The rows come from 4 hidden closed curves, with some noise, and rows from the same curve form a group. Each curve winds through 8 dimensions. The rows are also pushed far along 6 directions, which tell nothing about the answers.
Some rows, each with its group after it:
[ 40  -3   3   7  14  18  -1 -28  -2  13  -8 -14  -4 -38  15  -6   9 -29
  36 -18  14  17] => (1)
[ -9  -7  10  -9 -15  -6  14  -2   1  10   1   7  12 -10  -7 -16  -3   9
 -14  24 -17   4] => (2)
[  3   6   1  -9   6   0 -10  11   4   7   0   2  11 -12  -4  -5  13  -3
   5  17   2 -14] => (1)
[  8  -8 -18 -15  -1 -17   5   4   1   4   6   1  -2   0  -1  -7   0   7
   1   7  -5  -1] => (2)
[23 -9 12 -9 15 -3 -7 -2 12 -1  2 -6 -3  5  0  1 10  5 11  2 -3  6] => (3)
[  0  24 -52 -21  24 -18   7  -5 -18  -5  -2 -12 -16 -34  13 -17   2 -15
  19  21  -8   8] => (1)
[-11 -20  29  18 -12  12  -5   2   9 -14  -8   9  11  22 -34  12   6   7
 -39 -18  15 -20] => (3)
[  1   3 -10  15 -13  -2   7  -2  -9   3   4  -6 -16  -7  16  -1 -17   3
  -6   3  -8  -6] => (2)
[11  0 -1 -1 12 12 -7  0  5  0  4 -2  2 -4  7  5  5 -8 11  3  2 -3] => (1)
[ 15 -32  22 -28  11  11  -8 -16  16   3 -22  -9   5  -6  -5  -6   0  -4
  21 -21   8  39] => (0)
[-19  -3   7   2   2  12   7   0   5  -9   7   1  -2  19  -2  13   0   5
 -12  -6  -4  -5] => (1)
[  0   9  -4  -6   2 -24  -1  22  -3  12  26   4 -11  13  15   5  -6  18
  11   5  -8   6] => (1)
[  1   9 -18   1   4  -2  -3   8  -8   0  13   2 -14  -3  14   8 -15  -6
   6  -1   1  -2] => (2)
[ -2   1  18  -8  10  -6  -7   7   0   6   3  11  16  -1 -18  -1   9  -2
   8  12   6  15] => (3)
[ -1  -1   0 -20  -4   3  -9  -6  -5  -4   8   2  -6  -9   2   9   4  -5
 -12  -1   9 -19] => (1)
[-12  28 -40  -2   2  -7   9  -1  -8   2   4  -7  -7 -18  14 -13  -4  -1
   3  15  -6   1] => (2)
[  0 -15  21 -14   5 -27   0  38  18  19  13  11  21  22 -19  -7   4  36
   7  43 -19  13] => (3)
[ 32   0  -7   3  22   3  -8 -11  -9   4 -10 -12  -6 -27  -3   5   2 -25
  27  11  15  10] => (3)
[-25 -43  36   9 -22  21   7   2   7 -20  -6  20  18  41 -19  11   2   6
 -34 -31   1 -10] => (0)
[ -7   6  -3 -16   9  -6 -11  -5  -7  -8  -8   0  -1  -3  -7   3  -1  -5
  12  -4  12  21] => (2)
[-20  26  -3   4  -9  10  -3 -15   1  -5  -4  -9  -5   2   9   1   9  -2
  -6 -17   3 -14] => (0)
[-14  -1   6 -43  -9   2  -8 -11   9   3   2   0  -9  15   7   7  -2   2
  -7 -24   0  -8] => (0)
[-30  34 -28  26   2 -11   2  15 -26 -25   5  -5 -19  18  17  16  -9   5
  -5   4  -3  -8] => (1)
[ 15  -2  10  -1  -6 -19  10   3  -4  16  15   7   3  -5   0  -4 -10  10
   4  26 -11  21] => (3)
[ -1  -7  22  16 -17  11  10  -8  -1   3   2   9   7   5  -4   2 -11  -3
 -17  -4  -2   2] => (3)
[  7  21 -27  21  16  -1  -1 -14  -7 -14   0  -4   0  -9 -11   3   5 -13
   4   4  19  15] => (2)
[-34  -6  12  -1 -12  -4   1  12  -2 -24   1  14   2  42 -16  17  -9  13
 -37  -5  -2 -10] => (3)
[ 25 -30  28   2 -32 -16   6  27   1  38  19  18  15 -13  11 -21   0  21
   2  16 -20 -14] => (2)
[ -9   4   1   8  -6   4   4   6   3   2  -1  -1  -4  11   2   5 -14   5
 -10   1  -5  -3] => (1)
[-17  13  -6  31   5   6   4  18  17   6  -1  -3  24  12 -19  -1  20  14
   5  -1  12   1] => (0)
[ 16  17 -16   2   6  -3   8 -18   3  16   3  -6  -2 -18   1  -9  -2 -11
   8  -6   8  14] => (0)
[  5  10 -17  11 -11  -7  -6   5  -5  -2  -9   3   6 -10  -2 -11   4  -3
  -4   1   9 -13] => (1)
[ 27 -18  -8   8  -5  -8  11  19  10  19   7  -5  17 -24   7 -22  12  19
  12  26  -7  11] => (3)
[-23  11 -16  34   7   5  -3  15   9 -31  -5   9  13  43 -29  15   5   7
 -26  -4  14  -6] => (0)
[  8 -10  37 -15 -14  14  -3 -24   2   3  -8   5   7  -5  -5   1   3 -14
 -15  -5   0  -7] => (1)
[-18  -9  14 -26  -2  13   3 -16   2  -3   7   6  -6  12   4  12  -9  -7
  -9 -15  -5  -2] => (2)
[ -5 -10  27   3   0   6  -6   1  13  -2  -6  14  12  26 -16   0   8  -1
  -5 -31   7   1] => (1)
[-14 -21  32   7 -22  -2   2  11  -4 -13 -10   8   2  32   5   2  -2  16
 -17  -8 -18 -12] => (2)
[ -4 -13   3  -7 -22   1   8  -3 -10   7   0   8   3 -15   6  -7 -11  -6
 -13  -3  -2  -4] => (3)
[ 10  17 -23  21   7   4   5   8   0  12   4 -12  -3 -22   6   0  -8  -5
   2  21   2  -4] => (1)
[  0  12   5  -3  -2 -11  -4  -4  -4   0   8 -10 -20   8  12   9   0  13
   4  -4  -6  -7] => (3)
[ -9 -12   1   4  -8  11   0  -5  -6 -19  -6  -1   1   7   3   7  -1  -2
 -10  -1  -2 -10] => (0)
[ 16  -9  19  -8  -3 -11   4   3  16  15  15  14  16  16 -14  -4   5  13
  -3  23 -12   3] => (0)
[ 11 -32  47  46  -4  28  13  10  33  18  -9   3  37  19 -19  -8   7  15
   6   4 -11  12] => (1)
[ 10  -8   5   5  36  29 -17 -17  18 -27 -20  -5  -3  41 -28  33 -13 -25
   2 -21  23  16] => (0)
[-35  18   2 -16 -11  -2  -8 -18   8 -20  -5  -1 -15  29 -19  15   1   8
 -43 -32  11 -22] => (2)
[  1  -4   6  21 -12 -10  11   9  -2  20   6  -2  18 -23 -10 -12  18  18
   5  19   3   1] => (0)
[ 17 -19   1   2  12   6   1   1  -1  -6   7   3 -13  13  19   5 -10  -7
  18 -17 -11  10] => (1)
[ -6  -4   0   4 -23  10   1 -15  -2 -12 -13  -2   1 -11   0  -7   7  -2
 -26 -23  10 -13] => (0)
[ -6   0   5  16 -27   0  10  12   6  16  14   3   2   7  16  -4   3  16
  -9 -13  -7 -24] => (0)
[ 11  -8  26 -38   2 -16  -5  -2  12  16   5   9  13  -6 -11 -12  20   7
   9  12  -5   8] => (2)
[  0  10   1 -47  -5  -3  -4 -28   1   6  -5  -3  -2 -28   3 -15  18 -14
  -4  -7   2 -15] => (3)
[  2   1  16 -43 -11   0  -2 -32 -12   2  -6   1 -11 -22   7  -4   4 -24
 -11 -11   0 -21] => (3)
[-11   7   6   9 -15  -1   9  -2 -14   4   3   3   9  -8  12  -4   7   0
   7   6  -3  -1] => (3)
[ 23 -25  16  -8 -10  25  13 -28  16  20  -4  -8   7 -18  16 -17   9 -12
  11 -22  -6  -3] => (2)
[ 10   8 -15 -25  18   4 -14 -25 -25 -19  -6  -7 -33 -15  18  14  -4 -34
  15 -34  15  -2] => (1)
[-23  17 -20  -4   2  18   3 -22 -16 -18   7  -1 -21  -4  12  19 -10 -25
 -15 -21   8 -18] => (2)
[ 25   8 -21 -29   0 -12  10 -25 -14   3  18  -4 -26 -20  34  -6  -7 -15
  10  -1 -13   1] => (2)
[  6 -26  42  -9  -9   1   9   4  16  19  16   8  14   8  -4  -4   4  18
  -2  16 -19   7] => (1)
[-11  -5   4 -28   2   7  -5 -12   1 -18  -2   8   7   8  -4   2   9 -11
 -13 -13   6  -1] => (0)
[-14  -5   9  13  -4  24   7  -9  21  -1 -15   3  26  12 -10 -12  10  -3
  -2 -10  -3   5] => (3)
[  1  10 -15  21  18   9  -8  15 -16 -10   0   5  -3  -3   1  12 -11 -22
   6   6   8  -4] => (3)
[ -3   6 -13  -7 -11  -2   3  -9  -7   7   0  -5  -4 -22  13  -8   5  -3
   6 -12   4  -5] => (2)
[  6  -8  20  22  -7   9  10  -3   4  10  -1   1  11   9  10  -1  -3   3
  17   2 -11  13] => (3)
[-29   8 -10  30   9  32   7  -6   9 -15 -21  -5   9   9 -20   5  -2 -15
 -20 -14   7  -9] => (0)
[  2 -14  31  -1 -19  30   5 -16  11  14  -6  10  25 -17   6 -20  20 -19
  -6 -21  -4 -21] => (2)
[ 18   4 -24 -35   1 -15  10 -15   3  18  20  -1   2 -22  15 -14   5  -2
  21  16  -5  20] => (0)
[ 24  12 -20   4   4 -10   9 -10 -10  24   5 -16 -11 -41  14 -11  -5  -4
  24  22  -1  10] => (0)

New rows. What belongs after each?
[ 37  -1   7  16  25   6  -9  -5  33  17 -10  -9  22  -9 -36 -11  22  -1
  16   7  20  18] => (2)
[  0  -3  10   1 -16  21  21 -29  20  30 -13  -7  29 -48 -13 -38  19  -8
  -9  -1   1   3] => (0)
[ 38 -37  31  39 -14 -12  -1  40   0  13   2  10  12  19  12 -10  -6  23
  21  13 -19   6] => (2)
[-23  -2  16  14   4  -1  -1  13   9 -17  -9   9  10  38 -29   9  -5  14
 -23  13  -6   4] => (2)
[ 41 -25  13   2  -7  10  -2 -10   0  18  -3  -3   6 -35   7 -12   5 -12
  14   8   2  -3] => (1)
[  9   1   3  47  16 -22   7  36  10   7   6  -3  21  18 -25  -2   7  36
  17  51  -9  29] => (2)
[-14   2  10  -2 -19  -5 -10  15  -8  -2  -7   8  -4   4   2  -1 -10   4
 -17  -8  -4 -21] => (2)
[ 40 -20  29 -19  14 -21  -8   6  25  25  12   7  18   6 -28   1   2  19
  19  30   6  42] => (1)
[ 15 -24   0   6  22  16   0  -7  -3 -12 -12  -1  -4   1  -6  10 -14 -23
  12 -11   9  23] => (0)
[ 19  12 -15  56   5  20  13  -6  10   5  -3 -16   6  -8   7  -4   3  -1
   8   6   1   4] => (3)
[-13 -24  18 -10  15  -2  -5  18  21  -7  -4  13  21  43 -26  10   6  15
   5 -15   7  28] => (0)
[  4 -26  26 -41 -20   6   2 -24   7  11  -1  12  -1 -13  -3 -11   2 -11
 -21 -26  -4 -16] => (1)
[  8 -13  15  69 -15  17  19  -1   0  -2  -4   8  17   7 -17  -5   1  -2
 -20  -7   4  -4] => (0)
[-21 -10   8   3 -23  -8   6  17 -31 -16  20  16 -26  27  35  18 -28   4
 -16  -3 -27 -24] => (2)
[-11  24 -37  -2  13  -5   4  -7 -16 -11  14  -2 -14 -10   3  11  -6 -12
  -1  10   8  -1] => (2)
[ 18   8 -13  11  15  10   7 -12  11  10 -11 -19   6 -22   5 -14  13  -7
  26   5   2  13] => (2)
[-39  32 -32 -12  -7 -46  -2  20 -29 -30   1   6 -10  17  -4  -1   3  19
 -24  23  -7  -9] => (2)
[ 15 -27  22 -14  -1  17  -8  -6   5  -7 -18  10   7  10   9  -6  -6 -19
  11 -22  -5   5] => (2)
[ 10  -4  -7  -4  -2  -3  11 -16   3  -5   7   3  -6   9   6  -3  -3  -2
  -5  -8  -7   2] => (2)
[ 10  14 -16 -35  -3   9   7 -33   5   5   3  -1  -8 -21  19 -15  -5 -23
  -6  -4 -11  -4] => (0)
[-19   4 -22 -28 -26  -9  10 -14 -18 -12  14   9 -13  -6  17  -1  -5  -7
 -28 -13  -3 -23] => (0)
[ 16  -8 -18  36  -8  19  10   4  -3   0  -1  -2   4 -14  14  -7   6 -14
   2 -13   3 -23] => (2)
[-14  17  -4 -16   0   5 -15   1   4  -5 -11  -2   8   2   0  -2   8  -3
   2  -2   5  -7] => (1)
[-15   8 -20 -19 -13 -25  -2   2 -26 -14   8   9 -21  -4   5   3  -4   0
 -23 -11   3 -22] => (1)
[ -4  43 -47  -4  11 -11  -2  -3   0   8  14  -9  -3 -30  -3  -5  10  -5
  -2  11  20  -5] => (1)
[-12 -24  28 -47   7  -7 -12  -3  -6 -13 -13   5 -11  39   2  22 -21   1
  18 -13  -8  29] => (3)
[ -8  14   4   2   7  -2 -10  10  -6  -6  -3   5   9   1  -4   0   7  -5
   5   7   4   1] => (2)
[ 17 -15   2 -51  24 -30 -17  22  16  10   7  -2  -3  18  -5   8  -4  24
  34  25  -6  31] => (0)
[ 19   1  22  19  -4  32   4 -30  36  26 -11 -13  19 -23 -24 -15  17  -6
 -15 -16  14 -10] => (2)
[ 10   8  27 -23 -33 -21  10 -11  20  42  20  20  40 -29 -22 -36  28  16
 -25  28  -1  -6] => (1)
[ 21   7  10  -3  18 -18  -9  14   0  17   3  -2   3 -13  -7  -3  -7   6
  23  38  -6  26] => (2)
[ 19 -33  28 -21  18  17 -13  -9  19  -1 -12   6   7   9 -24   5   5 -13
   6 -19  11   9] => (1)
[ 19  -1 -11  29  -1   8   4 -10   3  -8  -3  -7  -9   7   2   3  -7  -5
  -7 -14   5  -2] => (2)
[ 15   9 -12   9   7 -22   3   8 -10  12  14 -12 -21 -10   6   9 -13  15
  11  23  -4   8] => (2)
[  2  11 -12  25  -7 -19   5  38  -3  22   4  -3  12 -19   5 -21   8  23
  12  36 -14 -12] => (2)
[-21   2   9  -8 -21  -5  -1   9 -12   0   4   0  -7   0   8   7  -6  10
 -18   8  -8 -25] => (1)
[  7   0  21  10  17  22 -18  -3  -4  -8 -16  -7 -11   5   2  19 -14 -18
  12 -14   7   8] => (2)
[-25  13 -13 -18  -2  -2  -2  -4   9   1 -15  -7  21 -29 -24 -20  27   6
 -16  16  12  -6] => (0)
[-25 -15  16 -69   7 -17 -11   5  13  -7 -10   5   2  34  -7   4  -3  17
   9  -3 -12  27] => (3)
[ 15  -1   9   2   5   9  -2  -5  -1   9  -2   5   1 -12   8 -11   7 -20
  12 -18   0  -8] => (1)
[ 10  -4  -3  16 -18   3   2   1  -5   5  10  -4  -2 -12  12   6  -3   9
  -4   8   3 -11] => (1)
[  9  -5 -11 -28   9   8  -5 -22  11 -15 -14  -4  -9   5   3   0 -11 -13
  -3 -17   2  15] => (0)
[  0   2   4  -3   9  -4   6 -10   0  -2   7  -8  -5   2  -1   7   6   3
   9   6  -3  10] => (2)
[ 11  -3   6   6   3   3   7   7  14  15   2  -4   5   0   1  -9   0   7
   3  16 -15  -6] => (2)
[ 18  -4   2 -20   2 -19  -8   4   2   4 -12   4   6  -5  -3 -19   1   0
   7  12  -7  13] => (2)
[-15  25 -37 -35  -6 -44  -2   7 -32  -5  10  -6 -21 -26  24 -10   4  12
   8  12  -1   8] => (0)
[-13 -33  48  20 -11  30   4 -10  16 -13 -18  11  26  24 -21   0  12   2
 -21 -17  -3   0] => (0)
[-16  14  -6  -2 -18 -10  -4   2 -21  -5  24   5 -25   7  24  15  -9   5
  -8 -19   1 -22] => (2)
[-12  -4   2 -12   0  -3   9   8  -8   7   8   6  -6   0  14   0 -10  -3
   4   0 -17  -2] => (0)
[ 14 -14  13 -13 -19  -4  13  -8  -6  19   6   9   4 -30   3 -20  -3  -6
 -16  11 -12 -11] => (0)
[ 12 -26  27  -8  -5   4  -5  -3  -2   1   3   9  -1   3   2   1   5  -4
   1 -21   0  -8] => (1)
[ 36 -11 -22  20  16 -11   8  21  10  19   7   1  23 -18  -5 -19  14   4
  31  28   1  15] => (2)
[ -4  27 -24   8  -1  15  -1 -17  -8   8  -2 -18  -8 -50  12  -6   8 -15
  -3 -12  21 -12] => (3)
[ 11 -21  42   1 -15   2  -6   2  10   2   5   9  -3  27   3   7   2  10
  -9 -22  -5 -16] => (2)
[ 31 -20  -1   0  19  20  -4 -20  -5  -8 -13 -11 -13 -16  14   2  -3 -26
  26 -17   3  13] => (1)
[  9   1  17 -12 -12  13   8 -35   4   9   7   3   6 -20   5 -12   9 -17
  -7 -11   0  -2] => (2)
[  3 -29  33 -19  11   6  -1  -3  24  -2   0  13   3  55 -13  15 -20   5
   5  -6 -16  23] => (0)
[  2  23 -28  10   7  -9  11   5  -5  20   4  -6  14 -33   2 -17   1  -3
  20  32   2  20] => (3)
[  7 -24  22 -18  -8 -27  -5  27  -1   9  20  10 -20  48  21  16 -23  30
  19 -12 -18  15] => (0)
[-27  -8  27 -50 -19 -14 -12  -3  -1  -5  -8   4 -13  25  10   2  -5  16
  -6 -25 -13  -4] => (2)
[  6 -23  34   3 -22   1   4  -4   6  11  -6   6  16 -11  -8 -13  16  10
 -11 -10   4  -2] => (0)
[  2  12   0  -4  15  25   1 -38   7  -4 -29 -11  12 -25 -18 -10  12 -31
  -2  -6  14  10] => (1)
[ 17  17  -9  22  14   0  -3   4  24  21  -9  -5  30 -16 -38 -13  15   1
   5  24  24  17] => (1)
